The same things were measured in two ways. Each way mixes the same 7 hidden numbers, adds some noise and spreads widely along 5 directions of its own, which tell nothing about the thing.
Some things both ways: the first way, then the second way.
[-20  11 -15 -31  -5   5  -4  31 -10  -2   7   1  26   9   3   1 -23  20
  14 -12  -6  19   2  -8  10]
[ 31 -20  -2  -4   9  10   3   8   7 -21  12   3 -35   3 -12 -11 -26 -19
  52  40  29  34  14]

[-27 -37   4  16 -20  27  -5   9   0  14  -1  -3   6  -9  18   6  11 -17
 -35  38 -12  41   8  -6   1]
[ 46  27   7   0   3 -17 -15  -9  13  11  14  23 -42  -5  12  -9 -25  -1
   8   1  -2  13 -12]

[  2  19 -47  16  -1  12  22  14  35  13  -2  23 -12 -28  -1  15   6  31
   8 -17 -59   2 -25   0  -2]
[ 45   8  16  23  15  13  22 -11  45  24 -20  19 -39  20  22 -14 -32   8
   8  -5  25   6 -28]

[-32 -24   5 -42 -34   0 -24  19  -5  18 -23 -26 -24  52  32  31 -21   0
  35 -11  13  17 -16  -5   9]
[ 11  -7 -32 -30 -23 -21  34   0  10  -2  15 -30  28   3 -41 -24  -2 -25
 -26 -27  37   6  -7]

[  7 -46  43  -1 -18  15 -14  -1   8  34 -21 -39 -41   1  29  39  -4  -6
   5  26 -12   0 -12 -24   9]
[ 23  10 -21   6 -36 -27  14 -28   8   3  30 -13  15 -17 -14  -1   8 -27
 -28  -2  -8   0   3]

[ 10  27  21  36  -4  39  -7 -10 -11 -33  16 -10  -3 -11  19  18 -16  38
  -1 -31  20  39  15  -4  14]
[ 19  14  13   1   0 -20 -10   0  35  17  54  -3 -28  31 -18  -3 -15 -38
 -50  33 -43  40 -34]

[ 22 -21 -13  60  28   9   2   1 -10  -9 -18 -28 -31  -6 -12  46  23 -20
 -12  -4 -17 -26 -16 -12  -9]
[ 24  -9 -25  20 -59  -2  53 -34  20  12 -17 -17  12 -20 -24 -24   5  -3
 -34   5  23  30 -17]

[ 25  -1 -16  -1   6  -9   7  16  -1  22  -8  -7 -27  20  -5  23  13  -6
   0 -15  -6   0  -2 -16  11]
[ 13 -13  19   8  33   1 -16  35  29  20  -5   9 -22  39  18  10  -7  11
  47  -1  15  33 -34]

[ 16   3  20  -6 -23  14 -12  15 -15  -1  15   6  14   1   5  -6 -32  14
  28 -14   9  11   6 -11  27]
[ 12 -14 -21  19 -20 -11  20 -22  21  -5 -39   2  12 -13   2  -3  -8  -3
  -3 -14  32  14  14]

[  9  -4   4 -45 -34  -5 -16  31 -15  24  -5  10   9  14  -4  -8 -44   5
  52   2  -1   2 -11 -27   9]
[ 33  11   8  37   7 -11  11 -24   5  14 -11  15 -17  -5  34  35  -7   0
  24 -41  14 -27  15]

[  0  39 -29 -13   2   1  15 -16  -2 -39  21 -12 -16  10 -17  23 -32  18
  42 -17  19  19  15 -17  38]
[ 44  31  14  12  24 -16  19 -20  14  22 -33  14 -33  -3  15  -7 -29 -21
  -7 -15   9 -14   3]

[-16  21  14 -16  -3   6 -12   7   8  -5  14  -9  10 -14  19  -3 -21  44
 -13   5   6  18   8   5   6]
[ 37   1  14  25   1  15  -9  -7  40   9 -12  13 -13  -3  32 -19 -17   4
  28  -8  19   9 -11]

[-15 -25  11  34  26  22 -14 -13 -34 -29   2 -34  21  10   3   9  15 -20
 -19 -10  18  19  17   9  -6]
[ 60  26   9  32  -7  17  41  -8 -15  27   8  20 -67  12   4  21 -31   7
  48 -14  38  -9 -11]

[-26   7 -30  36 -22   9 -22  34 -30 -23  -8  22  20   4  -3   0 -11  -4
 -31  18  20  19  -4   8 -23]
[ 30 -21  -9  14 -11   6  21 -22  35  -5 -22   0 -16  -7  -4 -24 -13  -6
   3  33  19  36  -4]

[-21  47 -47 -16  19 -32   2  14   9 -30   9 -10  -9  25  -9  19  -6  32
  -4 -34  19 -13   3  23  14]
[  3   3   2 -46   5 -23 -43  58  14   6  62 -13  11  32  -7 -12  -3  -5
  11 -53  20  23 -38]

[ 14  29  24   7  -8  15  -9  12  -5  -2  17   1   2 -12  13   1 -14  37
 -27  -1  18  31  21 -12  14]
[ 30  12   3  39 -15  -9  10 -27  10  10 -35   6 -14 -28  13  -4  -2 -20
  10  24  -4  17  13]

[  6  17   9  21  10   6 -16  -4 -11 -34  19  -1  32 -13  -4 -12 -20  22
  16 -26   8 -14   6  20   6]
[ 24  27  -9  27 -42  -3  -9 -24  40  13  12  17 -16   1   4 -15 -35 -12
 -38   0   0  18 -11]

[  8  20  19  -2  -5  -1 -26  -4  13   4  -3  -3  -4 -15  18  -9 -21  47
  13 -21   0  -8 -16  16 -19]
[ 13   0  10  20  -6   8  -1   1  27  13  49 -10   3  31  15  23  -9 -23
   9 -36  10 -18  -9]

[-17 -39   1   8 -40   8 -31  30 -16  37 -27  16   1  22  20 -10   4 -27
 -23  27   5  29 -14   4 -31]
[ 14   8   5  -2   5 -20 -26  10  35  12  38   6 -16  26   2   1 -13 -15
 -17  10 -18  33 -32]

[ 29  19  16   7  27  23   7  -1 -24 -28  14 -34   1 -13 -11  32 -20  27
  13 -15  12  12  20 -40  27]
[ 30  -8   8   4  -6 -13  24  -3 -50  -3  45 -19 -25 -11 -12  39  16 -31
  38 -11  -2   2  21]

[ -9 -12  20  22 -15  21  -4  10   6   2  -2 -26 -33  11  35  44   5  17
 -23  -6   2  19   2  -2  27]
[ 34  24 -20   5 -10 -22   3 -14  12   5  37   9 -29   8 -27  -2 -17 -29
  -1  61 -15  26  -7]

[ 15  -1  21  -4 -15  18  14  21  22  20  19  -1  -7 -29  16  20 -13  32
  -7  11 -33   8   5 -25  45]
[ 26   0 -27  15 -34 -22  -1 -33  13 -16 -29   9   5 -46   0 -22  -4 -12
  -2  28   8  29  26]

[-16  25 -46  -4   5 -12  -5  26 -11 -30   6   8  24  10 -20   3 -24  17
  28 -27  -3 -21 -12   7   2]
[ 10 -49 -23 -18 -14  13  29  11   8 -25   2 -20  11   5 -21 -11 -10   0
  36 -29  74  16  12]

Other things, the second way, with their names:
(672): [ -8  10 -19  -7 -12 -34 -45  22  18  -3  -8   8  13   0   0  -7 -16 -13
  -4 -12  11  31   0]
(508): [ 25 -16  -3 -10  -5  -1  24   5  -4  -6   3 -16 -16  -6 -23 -18  -5 -28
  16  17  22  32   4]
(228): [ -3 -47  -6  20 -19  23  30   4 -24 -28  18 -35  11  -3 -17  30   6 -50
  58  -4  43   0  55]
(46): [  9 -32   4  10  -9  11   8  11  28   3   0 -20  20   4   6 -13  15  -3
  26  -8  25  29 -15]
(364): [ 32  -9   6   1  20 -19 -18 -26  60   2   9  16  -2   5  32 -15  -2   7
 -15   0  -9  10 -24]
(515): [ 27   3  -7  12 -37  -3  49  -5 -19  16 -24 -16  -4 -21 -13  -4   1  -6
   3 -41  39   5   1]
(539): [ 23  27   2 -37  27 -34 -34  26   8  -1  29  11 -39  17 -21 -22 -35 -35
   3  23  -4  31 -11]
(612): [ 20  11  20 -22  26 -23 -54  41  17  15  45   9 -10  24  23  -2  -4   3
  26 -40  -4  16 -35]
(264): [ 25  -2   2   3 -20  -7 -20  -4  33   3 -30   5  13 -28  23 -41  -2   6
  -6 -25  15  26 -13]
(268): [  7 -30   9 -30  24  -7 -20  33   8 -15  47 -16   0  21  -7  -1   3 -27
  31  -3   9  26  -4]
(122): [ -8 -36 -12   9   8   3 -14  22  31 -16  -9  -4   4  21 -11  -1 -11 -16
  41  49  25  50   7]
(358): [ 16  -3 -27  -9 -23 -17  20   4 -32 -17  11 -16  -7 -16 -41   4 -10 -36
  24   9  30  19  34]
(172): [ 14 -40 -15   3  -9  -9  41 -13 -20 -17  -9 -29  10 -22 -22   6  22 -33
  30  22  19  22  31]
(303): [ 23  31 -17 -18 -10 -43 -21   4 -15  -2  41   2 -21  -5 -25   1 -15 -37
  -3  17 -11  18   9]
(659): [ 29  33  20  27  16 -13 -11  14   8  29 -12  17 -34  12  19  12 -21 -11
  29  -7   3   6 -11]
(60): [ -2 -25 -18 -12  -2 -19 -24   1  32 -24  14  -8  28   0  -5 -12  -2 -23
   3   7  11  26  12]
(103): [ 28  18   6 -10 -32 -12  15  -4   3  21  40 -20  13  -4   4  -6   3 -13
 -39 -95  13 -25 -21]
(131): [-16  -1   7   3  -2 -20 -21  23  53  20   0 -13  27  30  -1 -13   0 -25
 -41  -8  -7  37 -34]
(527): [ 15  32   8 -30  15 -44 -53  39 -12   5  48  11 -31  18  -7   9 -23 -25
   1 -24 -14  19 -11]
(416): [ 17   5  -3  -3 -20 -21   2  -8  12   3 -14 -13  23 -25   5 -25   2 -17
 -21 -42  16   5   1]
(361): [ -4   6  10  13  -3 -21 -16   6  23  11 -26   3  -6   6   5  -1 -16 -24
 -31 -10  -7  33  -4]
(648): [ 11 -10 -29 -15 -29 -24  12  -9  22  -6  -5 -17  29 -15 -21 -30   3 -17
 -26  -4  22  24  -5]
(219): [ 21 -38  -6 -13  14  13  26   9  31 -12   0 -16  -3  17 -22 -29  -9 -19
  26  35  36  37  -9]
(664): [  7   9 -23  -4 -47  -9  26   0   9   7  26 -27  15   2 -39 -20 -10 -40
 -37 -11  20  14  -5]
(242): [ 18   2   7   1  28  -9 -16  23   0   0  17   6 -33  20  -8  13 -20 -28
  48  24   9  18   6]
(220): [ 40  36   4   2  -9  -9  -1   9  -2  17  25  11 -47   6 -11  -6 -36 -23
   7  -1   9  11  -9]
(134): [ 16   9  19  15   8   4 -21  10  54  16  -7   8  -5  21  21 -22 -24 -16
  -7 -10   6  14 -24]
(495): [ 36  34   3  13 -28 -27   8 -24   6  24  23  -3  -8 -12   5   0   0 -14
 -32 -28 -17  -4 -17]
(667): [ 23  -5 -20  19 -16  11  34 -16  30   1 -12   0 -19  13 -26 -15 -31 -21
   4  50  30  27   1]
(333): [ 11  13  -3  -1 -15 -27   3 -14  10   5  14 -15   7 -12 -11  -2  -4 -43
 -37 -18 -12   5  10]
(481): [  3  -8  -7 -24  13 -31 -35  20   4 -13  40  -9  17   5   4   7   5 -20
  25 -24  10   3   8]
(455): [  6 -39   0  -4  -4   6  -3  -3  20 -29  -5 -20  14 -19  -6 -25   1 -39
  17  21  15  34  28]
(683): [ 17  22   2  12  27  -8 -28   7  54  11 -28  28 -21  22  16 -17 -48 -14
   8  11  21  14  -6]
(135): [ 26  30  10   5 -14 -11 -18   3  24  18   7  12 -19   5   9 -16 -29 -15
 -23 -31   3   8 -16]
(575): [  4 -15   1  17  -9  17  -2  11  36   1  19  -8  -7  30 -10  -3 -24 -31
   6  23  17  26  -7]
(223): [ 32  10 -20  37 -41  -2  22 -45   3  -3   7   9 -12 -21   5  17 -22 -17
   0 -14  18 -16  29]
(376): [ 27 -31   4  12   9  15  45 -13  44  17  -4 -11  -1  29   7  -3   0  11
   1 -23  34   6 -34]
(318): [ 17 -33 -29 -16 -24  -7  41  -9 -29 -28  22 -30  10 -18 -36   5   8 -30
  30  -1  41   9  35]
(298): [ 24  -1  14  26   9   5   3  -1  12  10   9  11 -32  18  20  27 -15  -7
  28 -15  13   1  -3]
(62): [ 37  10  11  24 -24   2  42 -14  -2  30  35 -10 -27  12  -4  19  -1  -9
  -8 -23   3  -1 -25]
(373): [ 31  32 -11  -8 -28 -33  -6 -16 -12  -3  -5   3 -10 -40  -9 -22 -18 -30
 -17 -18   2   5  20]
(428): [ 38  34   6  -4   9 -33   1   5 -42  10  52   4 -49   3 -11  40 -14 -30
  29 -16  -4 -10  13]
(551): [ 53  12  13  14  13  14  12  12   2  21 -10  25 -52  13  23   6 -29  32
  69 -38  57  -3 -17]
(351): [  6 -28   8  29   6  25  15   9  27   0 -44  -2   2  12  21   0 -19  -4
  43 -27  56   6  12]
(123): [ -2 -34 -12  -6 -11   1   5   5  45  -9 -27 -17  41   0   5 -30  -2  -2
 -11 -38  45  18  -7]
(511): [ 32   1   4  14  16   6   8   2   9  -3   0   7 -37   9  -5  -1 -27 -28
  43  43  16  19  12]
(63): [ 23  20  -9   4 -35 -33 -30 -13  12   2  55   7 -23  -7 -14  -3  -6 -26
 -36  39 -44  44 -16]
(68): [ 28 -20  -4  25  -7  22  20 -12  33  -4 -18   5 -19   2   1 -14 -22  -8
  29  28  35  24   3]
(613): [  5  19  -8  -2 -20 -28 -23   5  -4  -4  13  -9  10 -16 -11  -4  -9 -43
 -10 -11  -4  10  19]
(9): [ 11  21 -26  -2 -11 -39 -54  -7  40  -9  27  24  -5   2  -4 -13 -26 -18
 -18  41 -18  35  -2]
(442): [ 22  12   5   6  17 -22   8   2 -18   3  -8   3 -31  -2  -7  17 -17 -34
  18  -2   8   2  23]
(24): [ 47  22 -15  10  -1 -17 -11 -22  13  -3  36  25 -49   3  -9   0 -32 -17
  18  62 -10  22   1]
(644): [ 22  -8   4  -5  41 -30   2   5 -19  -6  25   0 -32  11  -7  34   2 -29
  45  33 -10  14  15]
(311): [  5   8 -17 -10 -41 -37 -11  -3   7   3  31 -18  11 -16 -30 -22   7 -35
 -53  16 -25  48 -13]
(110): [ 31  19   7 -20 -16 -37 -21   2 -33  -3  72  -8 -25 -17 -11  10   0 -34
  -9 -23 -28   9   8]
(306): [ 46  37  28  -4  24 -25  -3   8  11  39  21  15 -43  21  16   3 -16  -1
 -13 -39 -12   0 -45]
(232): [ 29   7  -1   0   2 -13 -11   1  12   2  -9  10 -13  -7  10 -11 -15  -5
  23 -14  22   9   4]
(338): [  7  38  -8   6 -38 -27 -42  10  19  12   3   8   4 -10   0 -21 -23 -25
 -32 -20  -5  22  -7]
(477): [ 16  14  -5 -29 -22 -33 -16   0  35   8   0  -8  23 -14  -2 -44 -11 -12
 -68 -57   4  15 -25]
(261): [  5  -3   4 -24  22 -30 -27  17  15  -7  -6   0  -6   3  -4 -17 -12 -28
  -8   0  -1  33   0]
(233): [  9  -8  -2  27  -2   0  -3  -6  50   8 -11   8   0  22  10  -3 -19  -5
  -7   7  14  22 -17]
(241): [  5 -34  11   2  20   8 -24  28  40  -1  11  -1  10  26  28   4  -1  10
  44 -29  30  13 -20]
(104): [ 28  23  13  -1  23 -20 -22  20  19  22  17  20 -35  29  17  12 -24   6
  11 -31   8   5 -29]
(456): [ 19 -35 -34 -10 -27   3  24 -13  28 -22   8 -13   6  -5 -32 -31  -6 -11
  10  42  37  39   0]

Some of these things the first way, each followed by its name:
[-16  -9  -7  42  16 -14 -36 -14 -24 -21 -21 -16  -2  19  -3  -2  19 -20
 -29  -3  43  -6  -6  40 -45] | (664)
[ -5   4  27 -10 -16  -7 -22   1 -15 -19   5 -24  -9  15   3  15 -36   7
  10  16  43   1  13  -7  24] | (60)
[-41 -40  18 -13 -39  11 -40  42 -26  16 -22 -13   6  33  33  18 -18  -9
  -4  13  13  20 -12  -3  -7] | (456)
[  0 -47  31  13 -21   4 -10   3   0  14   0 -22 -20  12  15  19  -4 -28
  -7  29   7  -6   7  -2  32] | (9)
[  7  31 -41 -21  -7 -22   2  31  12  26   0  31   0  13  -4 -14   4  18
  -4 -23  -8   9  -9   8  -6] | (659)
[ -3  -2  -8 -51 -12  -3   9  26  20  31   4  -1  -2   6   9   8 -18  21
  29  -8 -31   5  -6 -20  27] | (232)
[ 26 -29  46 -13 -23  17   3   5  38  68  16  13  -7 -16  39 -17  15  15
 -15  -1 -37  29  11   5  31] | (672)
[ -6  34  -9   3 -21  19 -11  24 -10 -29   0  -6 -11  13  14  31 -37  46
  32 -37   8  13 -11 -14  12] | (376)
[ -6  -2 -58  18  11 -29  -7  25 -23 -20 -22  -8 -12  22 -39  30  -6 -27
  10  14   5 -38 -21 -10 -19] | (318)
[-21  36 -25  21 -14  -4 -11  10   7 -15   9  25   5 -14   3 -10  -6  27
 -46  21  18  23   7  21 -15] | (416)
[-16  19 -14  34  24  16   0 -15  -2 -37  20  -6  16  -7   3  -2  15  17
 -32 -19  14  23  21  28   0] | (220)
[ 30 -28 -25  31   4   0  19   0  -4  15 -18 -18 -56   7 -26  49  16 -49
  -6  35  -9  -3  -2 -42  11] | (644)
[ -4 -17  24  10  -8  11  -5  -3   4  -1  -3 -33 -34   9  18  40  -5   3
  -8   9  11  11   6 -12  25] | (648)
[ 28  12 -37 -10   6 -43 -18   9 -15  12 -25  -2 -32  40 -29   8  -5 -20
  34 -20  27 -35 -21  -1 -21] | (131)
[ 24 -17 -23   6  11 -21 -12   1   3  37 -17  20   4 -11 -20 -33  15 -24
   0  13 -18 -18 -21  10 -47] | (351)
[  2 -55   9 -16  30  17  19 -11   5  26  -2 -46  -7   3   2  28  20 -25
  13  -1 -38   2   7 -24  24] | (551)
[ 20  31  -6 -13   4 -24 -37  20 -14  11  -6  27  34 -12 -12 -46 -22  29
  10 -14  10 -15 -17  15 -50] | (228)
[ 35  23  21  23  18   5  -1 -24  -4 -33  18 -28 -17  -6  -8  22 -18  24
  28 -31  18 -17  11  -4  33] | (233)
[-34   8 -48  21  -6 -14 -19  18 -20 -22 -22  -5 -16  29  -7  26   0 -13
 -21  12  29   7 -11  10 -28] | (219)
[ -1   7 -53  23  -3  17  29  11  31  17  -4  18 -26 -16  -1  24  21  10
 -12  -1 -51  22 -14  -8   1] | (306)
[-25  -7 -40 -10 -36 -16  -9  35 -17 -16 -23 -10 -29  24 -24  47 -44 -21
  35  45   9 -19 -22 -34  13] | (364)
[ 12 -25  13 -12  15   6   1  -5  -9  11   2 -29  -1  12   1  14   2 -11
  18 -12  -3   4   8 -16  19] | (358)
[  4   2  19   6 -21  18  -7  -1  34  29   6  17  -8 -33  28 -12   2  36
 -21  10 -25  28  -4  12  -5] | (123)
[ 18  23 -26  79  34  17   0  -8 -12 -40  -3  -9  -8 -25 -16  25  19  16
 -28 -21   0  -8  -5   7 -23] | (62)
[ 53   0  18  11  26  -5  13 -14  15  15   8 -28 -34  -9  -7  27  10   9
  12 -24 -14 -26   4 -15  30] | (122)
[ 10 -34  26  16  15  -4 -31 -16 -42 -31  -6 -34  20   5 -24   2 -28 -36
  34  16  30 -35   3  -9  -4] | (223)
[-25 -38 -19  -5 -43  -3 -27  22 -29  31 -21  28  11  31   0 -25  -1 -57
 -22  53  25  48   1  -2 -29] | (261)
[ 29 -16  24 -25  -6  12  -4  15 -20  25 -15 -36 -27  13   2  36 -19  -3
  30   5   1  12   1 -55  18] | (172)
[ 49  43 -29  15  -2   6  16  15  12  15  22  54  18 -29 -15 -33  -4  32
  14 -38 -30  13  -3   0   2] | (361)
[-15  -9  -6   9  -5 -26 -34  -1 -23  -1 -10   5   5  19  -9 -24   5 -31
 -35  38  48   5   9  23 -33] | (613)
[-10  33  34 -18  -8   1 -25   6 -10 -13  34   8  42   4  27 -38 -22  45
 -18 -26  41  34  33  33  20] | (338)
[ -9 -13 -20 -16   3 -15   1  10  -9  -4  -7 -25 -17  34 -11  31  -8 -22
  21   1  10  -9   2 -11  25] | (303)
